The rows of a group lie close to one hidden flat surface of 5 dimensions, which passes through zero. Surfaces can cross.
(in the rows, 128 means zero)
Some rows, each with its group after it:
[140  95 121  87 167 114 123  76  82 127]
(2)
[ 96 127  93 123 100 121 115 179 177 135]
(1)
[102 116 110 185  77 184 149 115 171  94]
(5)
[134 159 161 185  97 160 138 137 129  88]
(0)
[ 85  90  79 121  89 119 107 143 186 126]
(2)
[142 132 163 140 106 134 149  92 190 171]
(4)
[ 88 135 111 181  87 148 129 173 172  97]
(4)
[115 123 111 119  91  86  94 175 116 178]
(3)
[103 121  74 133  51 143  89 200 176 121]
(1)
[141 114  95 138  99 200 137 105 125  83]
(5)
[ 72 123 105 114 137 115 136 132  57  72]
(2)
[151 142 180 187  94 162 146  85 113 111]
(1)
[107 153 161 149  98 134 148 131 192 107]
(3)
[ 88 120 128 205 107 154 137 130 124  69]
(3)
[124 109  85 114 129 131 111 154 121 133]
(3)
[120 141 117  59 135  96 121 162 168 152]
(4)
[ 83 156 155 106 134  87 157 143 186 150]
(1)
[145 118 109  47 138 121 120 104  92 131]
(5)
[140 148  98 166 119 149  97 214 146 113]
(5)
[101 141 133 160  70 134 135 157 210 143]
(4)
[147  80  74  91 104 125  93 118 108 175]
(4)
[125 106 122  83 136  83 107 123 136 165]
(0)
[ 86 150  99 116  99 118 121 194 132 111]
(2)
[101 141 131 157 111 143 174 125 191 167]
(0)
[145 124 165 155  88 106  68 141 106  74]
(0)
[121 130 117  50 110  89 111 141 138 156]
(5)
[117 163 126 177 101 156 138 177 147 112]
(2)
[133 115 103 145 127 149 125 131 125 132]
(3)
[148 160 174 102 118 101 118 132 110 130]
(0)
[122 128 130 139 124 129 132 132 140 128]
(1)
[143 134 122  83 139 126 127 132 151 146]
(3)
[ 98 131  93  78 110 127 126 150 120  99]
(1)
[131 142 184 175  92 120 125 115 153 125]
(0)
[ 97 181 176 166 123 110 138 171 129  80]
(4)
[182 182 165 129 109 125 105 183 136 144]
(5)
[146 135 136 128 160 137 138 112  75 114]
(2)

New rows, each followed by its group:
[126 136 130 138  83 161 132 117 109  88]
(1)
[101 115  95 128 140 139 165 120 175 173]
(0)
[123  84 130 188 127 138 118  92 136 113]
(0)
[ 68 142 108 105 119 118 148 158 173 110]
(1)
[109 120  71  98 140 140 135 155 139 138]
(0)
[114 134 138 207 144 181 164 114 148  75]
(4)
[101 136  92 110 158 145 137 168 175  95]
(4)
[ 97 131 102 121  90 153 134 144 132  86]
(1)
[122 145 129  30 155 104 128 132 149  98]
(3)
[108 121  84  84 111 118 109 166 144 133]
(5)
[116  93  69 155 109 142  90 154  54  96]
(4)
[145 164  95 154 122 168 121 208 143 124]
(2)
[178 183 170 116 134  93  97 193 124 160]
(5)
[128 138 137 163 158 106 118 162 125 138]
(5)
[ 99 134  92 108  63 138 110 175 151 107]
(1)
[138 118 152 164 201 101 146 110 156 175]
(1)
[124 143 144 151  65 130 119 150 166 136]
(1)
[138 153 169 145 133 100 129 140 135 150]
(5)
[129 121 137 132 190 130 154  94 103 121]
(1)
[125 147 138  76 131  98 127 146 168 152]
(4)
[ 90 132 122 124 163 120 161 127 152 120]
(1)
[ 89 171 143 150 115 116 134 188 162  87]
(4)
[136  97  71 103 188 174 145 110 154 112]
(4)
[141  95  80  78 146 127 108 121 101 145]
(4)
[129 141 132 105 173 111 122 141  64  91]
(4)
[152 124 123 110 108 107  88 156 133 164]
(1)
[136 166 148 116 125 139 147 142 117 124]
(0)
[154 125 109  93 151 135 116 133  94 121]
(5)
[150 149 163 104 119 105 132 122 151 176]
(3)
[147 116 120  54 118  82  94 137 177 187]
(2)
[142 121 148 124  83 106 113 113 127 176]
(4)
[167 127 193 137  91 102 128  67 104 190]
(4)
[ 86 178 178 106  88  76 140 155 121 132]
(2)
[118 126  90  95 188 147 139 149 140  91]
(4)
[ 98 116  96 149  96 152 127 146 164 111]
(5)
[150 113 141 137 181 141 140  76  52 104]
(3)
[153  91  82  82 170 139 117 103  87 133]
(4)
[104 111  58 104 140 131 100 185 103  91]
(4)
[ 67 120 162  87 134  67 148  74  49  93]
(2)
[101 129 154 146  91 125 152  99 170 137]
(5)
[110 111 141 148 115 148 160  68 135 113]
(5)
[105 104  99 175 173 160 152 119 133 100]
(1)
[122 124 140 121 207 100 152 111 135 152]
(1)
[119 127 144 192 140 138 142 119 133 120]
(5)
[155 130 103  87 163 116  97 164  93 129]
(5)
[135 133 153 162 112 138 138 119 158 138]
(2)
[126  86 114 100 130 112 112  93 148 142]
(2)
[153 129 150  71 116 134 141  70 106 132]
(5)
[ 89 122  97 122 154 158 159 119 115  73]
(1)
[124  93  70 118 123 137  98 145  89 121]
(4)
[137  80  99 131 175 138 126  85  95 123]
(0)
[141 127 110 159  94 196 135 119 137  85]
(5)
[106 100  68 147 142 170 126 140 121  76]
(3)
[155 109 157 148  69 119 120  80 123 193]
(4)
[147 118 134 131 136 151 154  84 176 156]
(4)
[136 146 136  85 120  92 111 160 138 156]
(5)
[100  89  71  87 157 118 119 128 106 122]
(5)
[119 124 152 100 100  88 117 114 172 164]
(2)
[110 153 149 119  80  76  97 177 103 138]
(4)
[ 92  96 100 176 121 161 138 111 122  81]
(2)
[113  79  92 196 113 156 101 125 137  82]
(0)
[123 175 185 132 152  97 140 142  90  95]
(4)
[136 122 128 102 111 121 130 118 177 171]
(4)
[111 117  86  96 115 102  97 172 118 142]
(3)
[146 141 124  67 145 107 108 145  88 126]
(0)
[ 80 121 136  93  96  85 139 113 169 158]
(5)
[108 107  66 116 139 151 119 158 153 109]
(4)
[107 135 145 141 124 122 167 104 187 185]
(0)
[145 154 180  78 136  82 132 115 131 165]
(4)
[113 105 102  79  97  75  62 177 148 135]
(0)
[137 126 120 101 141 120 118 131 105 125]
(0)
[134 152  99 110 136 159 127 168  88  79]
(0)
[150 104 135 179 124 157 131  79  72 123]
(4)
[124 137 171 132 190 122 178  72 108 119]
(1)
[145 134 160  74 119  78 115 120 149 179]
(2)
[143 122 150  97 124  84  95 124 114 138]
(0)
[163 124  81  95 147 160 101 154  89 103]
(5)
[ 93 132  94 143 117 141 121 179 161  95]
(4)
[110 136 101 111 166 124 118 169  91  76]
(4)
[133 165 178 129 185 126 164 114 131  91]
(4)
[131  85  62  98 125 140  99 136 112 137]
(4)
[117 122  84 103 136 164 132 147 175  90]
(3)
[125 106 136 182 145 114 117 103  24 125]
(3)
[129 127 155 180 103 135 122 121 139 105]
(0)
[107 162 122 151 107 163 167 154 162 130]
(0)
[100  93  93 156 111 176 147  96 137  92]
(5)
[172 102 125  65 166 123 131  72 110 176]
(4)
[104 122  99  74 172 101 130 144 130 134]
(1)
[134  97 113 159  58 137 111 110 139 173]
(4)
[151 138 107  91 119 133 105 161 124 129]
(5)
[127 141 164  96  89 117 146  89 151 148]
(5)
[154 109 197 167 160 112 155  29 113 161]
(0)
[121  98  66 107 167 143 118 141 101 108]
(1)
[141 102  81 148 116 141  89 162 136 137]
(1)
[168 179 188 154 142  97 112 175 129 156]
(5)
[163 153 164  73 137 117 141 108 165 170]
(3)
[115 109 107 190  85 150 114 138 106 112]
(4)
[ 78 114  90 106 104  98 117 166 171 145]
(5)
[ 79 130 107 104 164 115 156 139 156 116]
(1)
[137 132 146 171  89 109 120 140 129 192]
(3)
[107 114  95 111 168 144 145 122 104  95]
(1)
